All groups share one centre, and each spreads out both ways along 13 directions, with some noise.
In the rows, zero is written as 128.
Known rows, each followed by its group:
[164 158 112 134 161 142 147 164 192  98 145 109 164 122 203 138 112 101
 124  75] : Z_533
[125 119  96 107 155 105 136 146 125 155 171 129 153 124 114 164 129 156
 105 166] : Z_914
[104 151 124 136 111 121 127  78 160 173 179 139 100  98 137 134 103 114
 153 146] : Z_533
[130  72 129 105 139 153 114 150 102 181 144  94 154 133 150 167 133 123
 148 136] : Z_454
[ 75 127 114 103 146 153 108 112 147 172 144  99 128 145 164 160 130 121
 137 110] : Z_454
[138 100  99 130 142 128 171 119  93 174 138 119 170 106 122 129  83 145
  86 134] : Z_914
[ 97 155 163  58 142 161 106 101 161 146 100 141 111 187 133 137 182 118
 146 169] : Z_914
[138 129 147  80 130  90 161 160 173  61 163 106 101 155 117  98 100 100
 155 128] : Z_790
[125 126 172 106 132 142 135 138 146  98 117 106 129 155 140 120 149 115
 178 107] : Z_454
[129  81 111  91 113 120 120 145  80 137 168 107 118 110 111 146 113 142
 171 122] : Z_454
[ 91 146  97  62 127 138 108 100 163 145 174 116 119  84 165 162 179 116
 112 163] : Z_790
[131 187 156  99 126  69 110 142  68 157 156 104 140 128 182 164 100 126
 184 128] : Z_914
[ 54 158 148 147 144 115 132 144 146  92 119  94 116 158 136 124 136 126
  96  92] : Z_914
[141 150 138 119  70 127 118 104 138 116 100 135  94 119 135  94 140  75
 112 149] : Z_454
[132  87 125 140 142 147  99 155 103 147  93  80 120 144 146 172 137 122
 100 127] : Z_790
[184 114 132 110 138 134 163 141  90 115  91 117 199  99 155 140 148 149
 132 124] : Z_790
[130 111 130 131 124 110 119 126 168  47 137 103 128  84 143 149 202 151
 188 140] : Z_454
[ 64 165  70 114 176  88  65 138 188 142 185  85  65 175 159 218 102 139
 124 144] : Z_790
[ 99 137 132 121 116 150 128 103 168 162 186 194 108 135  97  89 119 103
 142 127] : Z_790
[116  89 116 137 134 122 113 141 134 118 167 146 117 154 107 119 100 134
 181 134] : Z_454
[173 122 126 105 138  75  94 190  48 162 157 127 107 151  97 182  89 122
  99 139] : Z_533
[122 138 133 145 104 106 116 130 113 154 130 115 113 134 148 109  90  84
 102 155] : Z_454
[143 131 166  86  94 142 125 121 157 151 112 113 126 159 160 108 166  70
 146 183] : Z_454
[185 127 138 178 126 128 124 138  93 103  68 141 160 134 141 119 118 137
 161  93] : Z_790
[140 172 135  69  83 118 141 139 147  71 110 129 114 149 145  78 142  73
 115 135] : Z_790
[ 96 108 124 164 118 116 101 116 145 144 162 117 128 136 155 114 113 115
 187 139] : Z_454
[109 143 118 101 119 121 114  76 125 104 110 111  74  64 124 161 165 150
 108 182] : Z_533
[157 129 147  94  83 183 148 116 192 146  86 143 120 170 130  85 166  52
  77 152] : Z_533
[132 159 140  99 144 126 112 125  71 186 138 170 103 163  89 141  80 146
 132 134] : Z_533
[121 107 132 130 139 115 128 124 146 108 148 124 102 128 107 126 121 139
 153 145] : Z_790
[135 102 150  87 131 140 137 167 119 134 131 112 130 174 116 117 124 112
 129 132] : Z_790
[129 137 140 205 169 110 107 164 137  86 113 148 171 150 145 114 138 155
 155 153] : Z_454
[131 119 166 165 156 128 157 138 148 137 140 121 139 122 119 130 116 127
 119  98] : Z_454
[145 129 152 107 135 132 138 150 116 149 131 147 132 168 106 114 115 128
 143 138] : Z_533
[122 129 112 146 147 104 121 132  98 132 120 116 170 115 143 154 133 152
 118 138] : Z_914
[120 134 140 142 140 126 125 133 115 146 119 128 123 165 126 131 101 138
 154 110] : Z_790
[122 139 102  92 141 122 141 152 123 139 137 126 157 171 148 120 100 122
 102 124] : Z_914
[115 133 180 124 132 126 121 124  96 169 128 104  99 103 107 163 167 136
 109 149] : Z_914
[118 140  95 126 114 160  91 142  75 202 136 130 123 127 144 155 111 123
  92 121] : Z_914
[120 123 153 106 107 160 112 147 165 160 143 111  85 157 137 133 139  75
 139 112] : Z_914
[143  91 153 118 108 139 107 128  76 165 108 126 113 130 111 133 131 104
 122 145] : Z_533
[113 146 154 127 105  74 119 146 117 123 134  66  96 128 140 176 148 103
 101 125] : Z_533
[118 138 148 120 122 145 140 103  95 129  92 160 108 126  87 104 131 152
 117 136] : Z_454
[100 135 141 114  94 141 124 100 130 169 116  92 118 120 165 132 159 104
 116 143] : Z_790
[151 127 130 108 147 136 103 132 119 159 145 140 137 127 148 158 119 116
 151 124] : Z_790
[136 134 157  99 145 132 129  98 121 148 116 126 104 116 121 139 112 111
 115 145] : Z_914
[110 146 155 131 101 120 167 142 119 180 150 137 117 160  99  97 102 105
  86 118] : Z_914
[146 111  94 127 138 139 125 149 145 113 150 117 146  93 148 129 119 135
 121 124] : Z_533
[108 173 124 112 106 123  90 105  96 148 122 145  90 134 143 121 106 114
 124 157] : Z_454
[ 87 110 130  94  69 119  94  99 142 147 144 138  83 161 115 105 156  91
 157 186] : Z_533
[143  73 130 107 134 167  93 135 133 139 137 151 117 119 104 134 173 119
 142 175] : Z_790
[131  95 149 100 145 107 159  99 133 133 155  94 122  81 126 132 110 141
 174 155] : Z_914
[131  96 189 119 130 146 130 159 113 123 121  96  67 126  86 124 122  97
 104 102] : Z_914
[144 134 145  74 150 129 107 143 113 132 134 125  93 154 131 137  95 101
 126 154] : Z_454
[125 131 137  87 167 110 121 118 147 143 169 134 101 129 114 165 113 133
 138 151] : Z_914
[178  95 166 119 126 153 160 127 115 142 122 155 116 119  93  82  90 109
 135 130] : Z_533
[146 107 154  95 176 154 142 106 207 163 138 120  98 156  99 188 159 128
 119 157] : Z_533
[159 141 126 116 131 134 108 134  80  68  93 162 115 115 108 106 133 158
 154 147] : Z_533
[106 120 109 145 127 119 119 112 154 162 135  72 144 117 172 179 175 150
 147 174] : Z_790
[100 137 162 130 146 150 142 125 149 168  90 117 151 181 125 156 203 158
 134 142] : Z_533

New rows, each followed by its group:
[ 74  88 146 151 107 113 140 122 176 175 219 102  86  94 109 127 128  97
 112 131] : Z_790
[112 138 103  95  98 127 155 133 136 153 142 113 146 155 149  99 112 104
 100 139] : Z_914
[ 99 130  98 117  88 117 129 112 143 135 144  98  97 105 143 130 125  93
  78 118] : Z_454
[101 147 168 126 147 107 191 106 183 125 137  85 123  86 126 135 158 137
  87 146] : Z_454
[ 69 175 133 125  90 123 127 116 150 154 138 125 116 150 124 120 191 124
 103 164] : Z_914
[165 116 157 101 116  94 138 138 141 123 155  95 116 101 128 150 141  93
 107 158] : Z_914
[ 97 153 123 100 125 126 103 140 110 121 109 105 145 146 155 146 177 139
 135 149] : Z_914
[185 141 134  75 108 142 125 115 103 148 115 170  92 112  92 133 125 107
  90 146] : Z_454
[151  79 103   4 150 183  82 159 120 111 112 117 122 162 135 179 183 133
 164 145] : Z_454
[114 130 118 110 127 148 128 149 133 191 145 144 142 171 110 137 146 126
  82 146] : Z_914
[ 85  96 142 119 169 194  88  91 135 144 140 155 100  88 131 137 140 121
 162  90] : Z_790
[129  96 140 106 137 161 115  98 164 206 143 153  99 160  96 151 131 103
 127 153] : Z_533
[127 119 131  91 124 142 112 119  92 131 116 127 106 117 124 145 126 132
 153 122] : Z_454
[151 104 150 119 117 125 170 109 155 151 122 119 132 142 109 114 134 137
 141 166] : Z_790
[111 164 132 127 112 152 137  82 189 164 121 133 109 123 138 129 148  91
  76 128] : Z_454
[118 131 162 110 100 103 133 154 117 170 127  89 113 174 124 144 136  92
  89 127] : Z_533
[152 122 108 142  68 135  84  99  99 164 148 155 112  79 160 103  88  58
 140 133] : Z_533
[109 136 145 136 101 138 119 168 125 150 135 122 129 172 131 115 163 120
 136 122] : Z_914
[139 123 112 134 145  99  94 143  98 119 114  82 114 123 142 178 124 150
 135 144] : Z_790
[151 103 138 118 143 109 152 170 131  95 133  93 128 148 129 133 105 115
 122 109] : Z_790
[ 85 141 167  84 133 137 126 105 156 141 137 114  89 146 125 140 165 120
 159 156] : Z_914
[133  99 110 113 138 156 115 124  82 133  96 130 140 119 125 131 136 153
 130 149] : Z_914
[141  92  95 119 161 137 141 110 159 142 135 137 182 125 146 142 129 137
 120 154] : Z_914
[138  68 137  82 111 194 134 133 147 112 105 126  70 152  87  76 117  99
 130 128] : Z_914
[111 168 156 124 140  93 163 112 189 126 162  83 125  93 162 155 159 124
 109 166] : Z_454
[102 100 132 136 125 149 106 106  84 183 132 157 137 125 118 118 120 150
 173 145] : Z_533
[ 88 126 123 150 112 118 111 102 207 134 147  95 126 133 150 173 213 130
 151 155] : Z_533
[123 150 185 126 108 133 198 106 145 128 110 113 144  97 104 106 186 152
 116 128] : Z_454
[ 88  99 134 165  91 123  74  95  70 170 113 116 110 115 126 150 151 117
 141 142] : Z_533
[118 132 171 152 104 133 109 131  94 157 116 127 124 157 139 109 126 128
 198 117] : Z_790
[145 115 157 113 147 137 126 131 143 134 116 134  90 131  92 150 147 104
  71 152] : Z_914
[122 125 117 107  97 116 134 101 146 143 165 129  79 103 110 129  96  97
 106 122] : Z_454
[110 133 105 136 113 109 122 155 150 121 142 129 150 162 136 102 156 123
 119 186] : Z_454
[153 150 220 132 136  70 169 117 109 122 133 159 111 133  66 109 110 118
 139 151] : Z_914
[129  82 138 126 141 157  94 121 144 182 147 103  99 106 137 178 138 100
 113 136] : Z_790
[166 133 114  99 137 129 148 156 153 112 142 100 138 104 154 140 133 108
  84 134] : Z_533
[148 100 130 163 138 138 120 167 177 165 157 123 171 165 143 157 161  97
 112 112] : Z_914
[149 142 126 127 135 126 119 156  81 134  99 119 141 145 145 140 102 123
 106 105] : Z_790
[172 118  82 118 142  84 129 178 103 173 191 128 207 127 151 175 125 151
 133 167] : Z_914
[109 114  72  75 112 147 148 147 144 133 150  98 122 144 144 112 105 110
 100 136] : Z_914
[111 111 137 135 126 125 106 151 111 139 116  87 101 157 133 147 118 121
 119 127] : Z_790
[ 97 107 109 138 107 106  92 127  83 132 152 143 102 132 100 118 105 123
 132 140] : Z_533
[101 162 100 123  92 118  95 151 152 119 130 129 104 187 138 116 152  96
 116 154] : Z_790
[ 94  91 156 190 150 157 143 125 139 138 124 109 122 136 118 122  70 110
 114  13] : Z_454
[136 124 110 122  97 128 124 125 128 113 138 135  97 122 113  99 100 111
 120 131] : Z_914
[124 140 156  85 123 123 125 153 147 142 143  97 132 158 166 144 152  94
 154 128] : Z_914
[161 109 146 122 102 118 163 139 154 153 146 121 136 143 120 117 123  98
 130 144] : Z_790
[157 118 112 140 107 126 108 155 106 133 117 151 140 145 123 119 132 115
 109 163] : Z_454
[140 111 119 164 106 144 110  96  93 203 138 151 143  83 132 135 113 123
 133 134] : Z_533
[131 151  85 144  81 118  94 102 144 149 152 138 113  96 166 137 110 101
 144 135] : Z_914
[174 113 197 132  56  96 161 152  79 183 115  80 114 148 125 103 109  79
 123 154] : Z_790
[145 103 115 110 140 139 137 129 157 136 134 125 133 128 126 145 148 125
 109 152] : Z_790
[137 163 130 124 102 110 100  74 179 143 154 150  86 107 144 145 138  75
 128 152] : Z_914
[ 99 152 123 109  94 123 152  87 159 158 146 112  90  99 126 131 122 104
  85 107] : Z_454
